The rows are grouped in 4 different ways at once. Each group adds its own fixed numbers to the row, and there is some noise. The rows also spread widely along 14 directions, which tell nothing about the answers.
In the rows, 128 means zero.
Some rows, each with its group in each grouping after it:
[127 188 102 144 172 133 113  90 144 114 131 215 132 145 130  55 134  88
  58 115 105 132 141 112 125 128 147 171 138 143 127 120 126]
k953 pimi (1) zer
[142 110  81 168  83 150 163 120 102 145 111 109 143 113  56 109  90 177
 157 120  91 140 173  89 117 167 175 121 150 111 121 164 101]
k355 giv (2) favir
[111 141 156  79 156  66 103 117 119 110 116  89 126 144 101 141 110 112
 162 143 184 118 173 180 126 111  94  82  82 147 127 136  97]
k642 pimi (3) vum
[105 154 164 161 119 208  81  74 103 146 120 141 149 120  72 155 125 138
 140 116  63 137  84 158  73 139  86 149 122 148 142 102 122]
k276 Leso (3) lufe
[143 160 110 117 130 152  80  58 101 124 121 114 111  88  92  84 129 124
 135 164 132 146 158 149 130  95 116 110  99 110 104 132 123]
k963 Lem (1) favir
[177  78 121 146 106 185 125 158 122 141 173 125 134 133 215 104 100 137
  35 132 147 160 142  86 162 193 167 122 189  86 102 112 132]
k642 miru (4) lufe
[144 110  98 177 126 125 210 167 161 114 114 172 163 128  86 119 167 104
 141 124  94 181 134 113 124 161 158 145 145 124 143 155 146]
k963 Lem (0) Zuke
[112 125 155 118 116 149 136 125 127 165 101  60 128 113  75 167 138 130
 199 134 129 129 118 161  97 142  77  97 100 143 131 129 137]
k355 miru (4) tun
[152  89  85 162 113  80  96 118  78 131 177 106 126 105 121 161 122 168
 173 166 110  87 138 113  68 138 128  97 154 112 101 155  81]
k276 giv (0) Zuke
[151 125  57 137 151 116 138 133 151 173 120 149 137 131 101 112  83 115
 153 112 131 100  98 114 118 124 135 126 169 156 173 161  77]
k953 Leso (2) zer
[157 110 134 141  85 187 142 158 117 143 133 100 158 154 122 178 112 121
  82 144 152 125 118  91 162 188 153 142 118  84 134 166 117]
k953 nitem (4) tun
[114 119 116 126 128  57 163 157 166 140 143 128 122 130 177  99 168 127
 128 132 107 127 176 100 128 121 146 129  91  98  87 138 177]
k953 nitem (4) vum
[138 112 136 189 119 110 118 127 102 167 146 129 183 138 130 186 128 154
  87 133 141  94 145 135 119 166 179 117 136 117  97 154 110]
k355 Lem (1) lufe
[118 114 107  89 124 125  70 113  89 104 175 117 147 147 177 112  66 169
 136 147 101 145 154 163 106 112 105 105  79  78  73 139 110]
k276 pimi (2) zer
[158 116 101 149  73 203 114 113 103 114 136 129 111 108  81 127  97 170
 145 131  45 148  91  65 120 143 129 152 143  98 152 135 112]
k953 giv (3) favir
[106 154 169 164 127 174 137 116 151 160  65 149 149 152  48 153 129  94
 121  73 112 137  96 136 138 158 125 156 137 160 180 119 122]
k642 giv (2) tun
[140 147  77 160 112 121 152 103 118 108 127 157 132 102  63 137 177 130
 175 179  68 131 106 119  98  65 155 142  90  81 131 180 148]
k963 miru (4) tun
[124 136 151 116 122 139 118 110 114  77 116 138  87 102 129  77 157 121
 127 135 101 182 132 151 134  96 107 123 131 117 122  98 183]
k642 giv (0) tun
[ 96 164 159 130 129 127 116  89 135 162  80  97 133 121  62 154 136 112
 177 113 136 124 145 151 131 111 102 118  66 116 136 140 132]
k953 Leso (4) tun
[110 139 100  84 159  69  92 111 131 167 115  93 120 125 132 105  93 156
 186 116 120 101 149 177 114  72 105  80  75 144 107 147 109]
k953 Lem (1) vum
[100 118 142 125 135  60 162 136 175 111 125 138  97  91 150  79 183 116
 187 118  86 179 156 124 129  93 103 121  98 106  97 108 206]
k355 Lem (3) zer
[137 144 129 143 138 101 120 121 126  97 122 157 122 150 114 116 106  94
 120 102 165 141 133  97 167 135 146 144 161 100 156 131  92]
k355 miru (0) tun
[148 115 134 131 109 133 132 175  84 114 171 137 177 182 168 193 115 166
  48 142 143  96 132 119 117 175 169 136 125 131  92 152 112]
k276 miru (4) favir
[137 116 125  93 127 145 153 146 146 165 114  81 159 142 134 158 116 113
 121 153 188 136 148 179 164 131 138  90  65 106 108 178 156]
k953 Leso (3) tun
[100 115 110 119 117  90 121 130 116 107 141 143 138 139 184  75  93 187
 132 103  73 179 187 144 139  94 153 108  97  81  71 126 153]
k642 Leso (0) vum
[129 107  68 196 123 141 143 100 168 210  85 137 131  83  96 108 122 126
 181 110  70 148 112 114 149  97 171 108 149  85 139 143 150]
k953 pimi (4) tun
[144 170 139  76 137  99 122 118  96  96 128 118 112 150 130 128 166 103
  73 181 212  77 163 145 143 104 140 128  67 131 107 156 149]
k276 pimi (4) tun
[130  83 137 119 123 142  97 134 131 118 141 112 162 145 167 145  73 106
 113 135 162 190 150 157 187 149 126 100 115  52 112 136 114]
k963 pimi (2) zer
[103 140 138 153 102 132 124 137 136 125 128 161 157 168 119 153 106 139
 124  90  67 132 116  84 127 142 136 174  94  85 135 147 111]
k953 nitem (4) zer
[139 150 119 160 138 158 102  94 162 211 130 159 119 110 145 130 173  87
  77 131 131  88  81 111 150 110 146 152 117 135 116 133 172]
k276 Lem (0) zer
[148  75 110 152 124 122 150 162 149 120 132 137 173 147 151 162 107 111
 113 129 145 181 133 148 182 142 176 102 142  62 125 162 124]
k963 giv (3) tun
[144 137 112 128 148 214  93  90 109 131 127 118 129  96  96  79  94 107
 124 138 122 173 125 161 102 166  84 107 171 161 133 101 109]
k953 pimi (0) zer
[138 116  97 131  93 103 130 125  75 102 138 109  96  91 109 109 147 201
 172 165  70 104 139 121  65  92 125 105 141 155 108 122 142]
k963 nitem (4) favir
[145 123  77 114 129 130 121  90 108 127 145  72 115  74 117  60 120 125
 182 187 140 166 191 163  95 119 102  73 109  92  77 155 134]
k953 nitem (0) tun
[113 114  90 141 154 123  96 115 109 175 106 130 156 149 100 122  58 164
 166  95  97 103 115 177  77 132 117  92 170 190 142 117  73]
k355 pimi (2) Zuke
[154  78 105 185 106 145 143 127 142 154 127 126 144  83 113 161 159 110
 133 165 115 159 112 124 155 136 163 108 164  94 132 137 158]
k963 pimi (0) vum
[110 128 140 107  82 220 141 128 111 127 144 109 141 135 149  88 123 184
 115 120  40 185 149 117 100 165 101 146  76  94  81 111 188]
k355 Leso (4) tun
[121 140 129 115 101 200 127 105 126 133 136 116 106 103 117  80 131 155
 148 123  52 170 132 108  96 149  77 147 104 129 108  98 166]
k953 Leso (0) favir
[158 131  72  98 143 122 143 127 151  91 165 136 124 131 109 119 155  78
 188 192 111 141 112 119 101 111  82 143  75  83 145 176 124]
k963 pimi (0) tun

New rows, each followed by its group in each grouping:
[145 117  97 113 137 172 138 146 176 186 116 132 154 160 156 144 103  98
  92 127 144 130  90 142 180 128 149 124  94 103 139 164 148]
k953 pimi (3) tun
[167  96  80 153 110 119 112 123 120 145 113 119  69  82  94 115 102 147
 191 118 103 101  90  52 127 118 121 116 213 143 188 108  87]
k953 pimi (4) favir
[126  97 144 109 117 114 107 156 107 116 161  95 141 155 158 142  91 155
 142 122 128 140 164 118  99 179  89 109 128 116 109 116  87]
k642 Leso (4) Zuke
[125 135 119  98 116 144 184 133 138 134 103  98 128 125 115  71 143 149
 117 136 127 153 208 135 130 149 142 114  77 137  84 136 177]
k963 pimi (4) favir
[121 126 123 127 142  59  85 120 136 148 147 139 105 129 140 159 133 124
 176 120 117  72  92  99 113  86  94 127 117 122 139 135 103]
k355 Lem (4) zer
[136 131 117 133 112 150  60  95  80 107 178 142 131 126 152 125 118 164
 105 151  77 129 110 123 103 111 116 130 122 103  96 122 125]
k355 Lem (0) vum
[147 133  97 148 146 143 148 119 147 185  96 116 135 105  76 129 145  99
 130 147 147 103 121 141 126 134 144 105 151 173 152 143 129]
k953 pimi (4) vum
[130 134  99 128 140 134 121 124  91  81 136 179 150 143 147  73 110 157
  71 127  78 166 147 164 122 100 174 121 162 129 103 123 143]
k355 giv (4) vum
[105 132  84 101 118 101  77  90 125 171 116  93  90 128 110  90  57 188
 224  97  62 100 131 115 100  79  98 104  87 124 131 134  87]
k642 pimi (0) vum
[125 147 135 158 113 178 127 106 118 153  97 118 152 138  79 113  94 139
 118  91 126 156 152 124 147 169 143 127 127 125 129 138 105]
k642 Lem (0) tun
[103 111 197 123 105 104  91 129  74 119  96  80 119 114 121 167 121 176
 127 109 149 119 145 169 150 113 124  81 140 153 114  90 148]
k355 Lem (4) vum
[127 128 162 118 134  58 163 171 145  42 140 164 129 145 130 147 198  76
 127 154 133 153 131 117 132 117 115 155 118 110 152 125 152]
k963 nitem (4) vum
[113  82 111 126  90 182 104 141 112 138 149 119 168 146 166 142  66 192
 159 103  43 182 106 148 113 134 113 125 106  71 106 129 137]
k276 Leso (2) tun
[150  86  92 158 147 136 118 136 150 227 110 104 147 126 127 158  89 137
 138 112 140  84  94 152 119 152 137  87 184 178 154 127  96]
k963 pimi (1) lufe
[131 119 129 142 143 124 105 125 116 182 127 104 129 133 122 139 111 137
 122 124 154  80 139 141  86 177 107  96 159 200 121 111  95]
k642 pimi (0) Zuke
[124 106 175  89 125 145  92 168 142 130 129 132 100 174 187 126 105 114
  79  83 143 109  85 111 141 166  76 151 163 175 162  67 119]
k963 nitem (2) Zuke
[144 123 110 142  91 179 120 134  95 127 147 154 146 145 160 139 127 179
  62 143  80 128  97 128 131 109 176 141 113  97  97 142 163]
k963 miru (4) tun
[151  85 123 108 123 100 124 175  95  83 150 101 154 133 123 185 104 140
 175 163 144 150 113 165 122 115 105  82 125 107 139 162  97]
k642 Lem (4) zer
[153  92  64 158 144  82  99 123 132 125 166 163 180 148 151 158  84 114
 121 150 129 142 134 139 158 104 188 102 140  49 122 186  67]
k963 giv (3) vum
[155 189  80 101 178 133 108  85 147 164 104 150 117 121  82 106 144  74
 126 160 151  86  92 161 125  63 120 132  92 173 152 166 117]
k953 Lem (1) favir
[101 179 171 125 130 108 107  94 130 137 100 146 117 166 116 108 116 121
  80  93 150  99 157 120 149 116 150 151  83 133 124 130 122]
k642 nitem (3) lufe
[100 140 119 109 139  63 162 137 183 154 125 126  94 135 130  73 143 127
 170  85  93 109 170  85 101 141  98 145  89 144 112 132 145]
k953 giv (2) zer
[ 90 160 111 127 113 110  91  81 103 153 126 137 109 146 130  71  92 197
 126  86  63  96 168  99 105 109 145 140  92 135  89 118 126]
k355 pimi (0) vum
[117  87 176 120 144  79 139 181 135 127 121  90 142 141 148 176 121 120
 160 104 174 137 135 172 121 158  98  87 156 153 134 105 119]
k276 miru (4) lufe
[122  94 123 145 154  77 140 157 134 131  90 138 152 117 124 154 124 124
 149 114 141 151 111 203 145  83 158  70 184 157 147 117 136]
k963 miru (4) vum
[129 107 113 166 141  75 142 139 162 176 140 127 144 122 159 137 143 129
 142 120 121 115 155 112 124 134 148 113 118 102 100 150 138]
k953 Lem (4) lufe
[164  95  93 162 146  55 154 138 114 118 132 146 120  94 154 109 144 103
  92 159 221 122 168 140 177 110 200  82 209 129 114 145 146]
k355 Leso (0) zer
[118 132  95 105 124 101 101 119 138 164 136 124 116 138 169 100 107 167
 138 112  83 112 136 114 140  79 138 120  73  92  96 147 138]
k953 Lem (4) vum
[128 124 106 121 152 116  86 130 122 136 138 157 122 148 171 118  90 140
 124 105 111 121  81 160 118  88 120 111 158 150 135 110 115]
k642 miru (0) tun
[109 159 138 146 174 139 109 124 167 161 108 187 171 182 136 135 116  77
  83  79 128 126  99 152 141 149 130 162 137 148 153 113 115]
k276 pimi (1) tun
[133 159 105 166 155 119 106  90  92  82 132 202 165 122 114  93 141 116
  77 144 108 163 144 170 121  95 176 139 163 121 118 124 126]
k276 Leso (1) vum
[104 171 135  90 103 187 111 104  83 154 102  87 139 155  85 107  84 208
 101 114  87  95 159 160  94 147 124 122  61 183  99 134 127]
k953 pimi (1) vum
[129  92 140  64 121  87  67 173  83  85 149  98 108 169 161 174  61 176
 182 110 133 100  80 150 113 102  64 104 123 145 155 121  77]
k276 Lem (0) Zuke
[103 102 122 176 106 136  98 109 141 184 135 125 158 122 148 164  94 157
 156  98  65 155 125 128 134 129 137 114 105  67  88 131 131]
k953 miru (0) favir
[138  92 111 133 120 101  87 148 108 156 104 104 143 160 110 199  38 160
 169  92 144  79  80 126 154 126 135 100 157 127 185 148  49]
k953 pimi (1) tun
[128 130 112 113 139 143 148 138 161 153 139 117 166 148 153  98 116 111
 108 132 125 170 182 138 145 165 130 126  59  81  79 161 140]
k953 Lem (1) Zuke
[112 120 162 152  81 129  91 111 103 154  89  94 106 112  75 183 101 165
 174  98  99 115  97 106 150 102 133 114 123 105 156 119 111]
k642 miru (4) vum
[142 119 163 122  96 116 148 150 105  91 142 101 105 123 122 128 154 150
  88 138 146 123 171  85 132 181 140 130 137 141 113 120 145]
k953 giv (3) vum
[174 105  91 145 110 110 124 117 130 131 167 109  99 102 111 125 121 119
 182 163 135 114 123  51 115 141 113 128 142  81 157 159  79]
k642 Leso (3) lufe
[102 131 178  85  97 140 152 148 143 143  92  75 124 153 121 133 128 134
 115 110 158 133 167 138 157 152 111 127  64 138 114 125 166]
k963 nitem (2) favir
[149 135 107 153 112 210 120 101 107 144 142 132 148 105 123 111 129 122
  76 159 126 161 127 150 137 142 160 124 125 105  93 144 156]
k276 miru (0) zer
[ 73 158 165 114 114 158 110  81 145 171  72  95 115 125  89 105 103 133
 167  77 103 158 155 157 152 111 100 123  49 112 110 113 162]
k276 pimi (0) zer
[129 118 159 137 119 157  62 101 129 163 136 112 117 124 139 165 112 106
 136 113 142 122  92 108 144 147  85 130 142 104 149 100 107]
k276 Leso (3) tun
[103 116 132 133 158  97  65 115 156 173 122 138 128 144 157 140  93 111
 175  79  95 127  92 138 127 105  82 116 135 111 139 102  96]
k355 Lem (4) Zuke
[112 161 139  70 142 159  78 102 105 125 112 107 109 147 130  57  74 150
 120  87 115 139 151 151 121 122  83 117 115 161 126  96 106]
k355 Lem (4) vum
[144 134 102  81 133  97 137 151 116 115 139 116 129 146 125 137 133 154
 139 165 129 106 119 158 113  82 130 106  75 155 122 170 134]
k642 Lem (3) vum
[126 158 105  96 153 162  90  82  96 111 132 123 147 116 103  93 118 127
 142 171 102 163 136 209  87  78  97  96  94 135 111 134 127]
k642 Leso (4) vum
[ 96 147 136 138 106 128  96  84 133 164 114  98 106 113 109  80 107 158
 188  76  73 141 174  81 117 139  97 134  87  79 102 113 114]
k276 Lem (4) tun
[112 162 109 165 131 121 114  62 142 162 101 143 129 106  70 133 156  99
 167 146 100 123 125 136 128  76 139 130  63  84 123 163 147]
k642 pimi (0) tun
[164  93  96  81 135 141 148 167 139 135 155  99 109 131 159 127 141 111
 132 174 138 126 105 148 110 128  97 103 117 144 124 151 151]
k642 giv (0) Zuke
[121 107 142 167 152  92 118 136 150 134 134 156 194 136 147 203 146  70
 124 150 150 171 121 179 170 102 146 101  97  57 108 166 134]
k642 Lem (4) zer
[ 93 175 186 140 142  91 107  86 162 172  98 130 123 139 108 145 176  91
 112 106 151  93 156 123 147 114 120 146  51 114 111 129 149]
k963 Lem (4) lufe
[164  84 132 139 116 115 142 189 139  75 152 166 130 157 178 156 125 100
  95 120 144 160  83  77 180 147 147 149 190  77 171 119 119]
k963 miru (4) tun
[114 143 166 120 131  48 121 117 115  63 110 154 112 136 124 133 153 109
 113 139 163 125 164 141 169  78 153 130  83  86 122 137 161]
k953 pimi (2) lufe
[120 135 151 143 115  98 129 116 127 135 106  98 110 112  96 137 134 127
 165 119 144 135 150 115 137 135 124 115 116 110 130 127 124]
k642 miru (1) tun
[122 117 113 101 146 113 134 135 164 187  83 106  90 134 131  73  94 124
 147  88 149 113 141 136 141 124 115 100 144 180 147 107 133]
k642 pimi (2) Zuke
[148  96  86 156 136  76 105 126 167 184 168 146 112 128 189 140 126 105
 144 140 124  81  91  81 133 102 141 131 144  82 134 147 116]
k355 nitem (3) lufe
[150 161  90 124 116 149 120 129 128 179 123 144 145 186  87 165  89 146
 109 108 110  53  90  67 124 132 147 169  88 144 165 185  65]
k642 Lem (4) favir
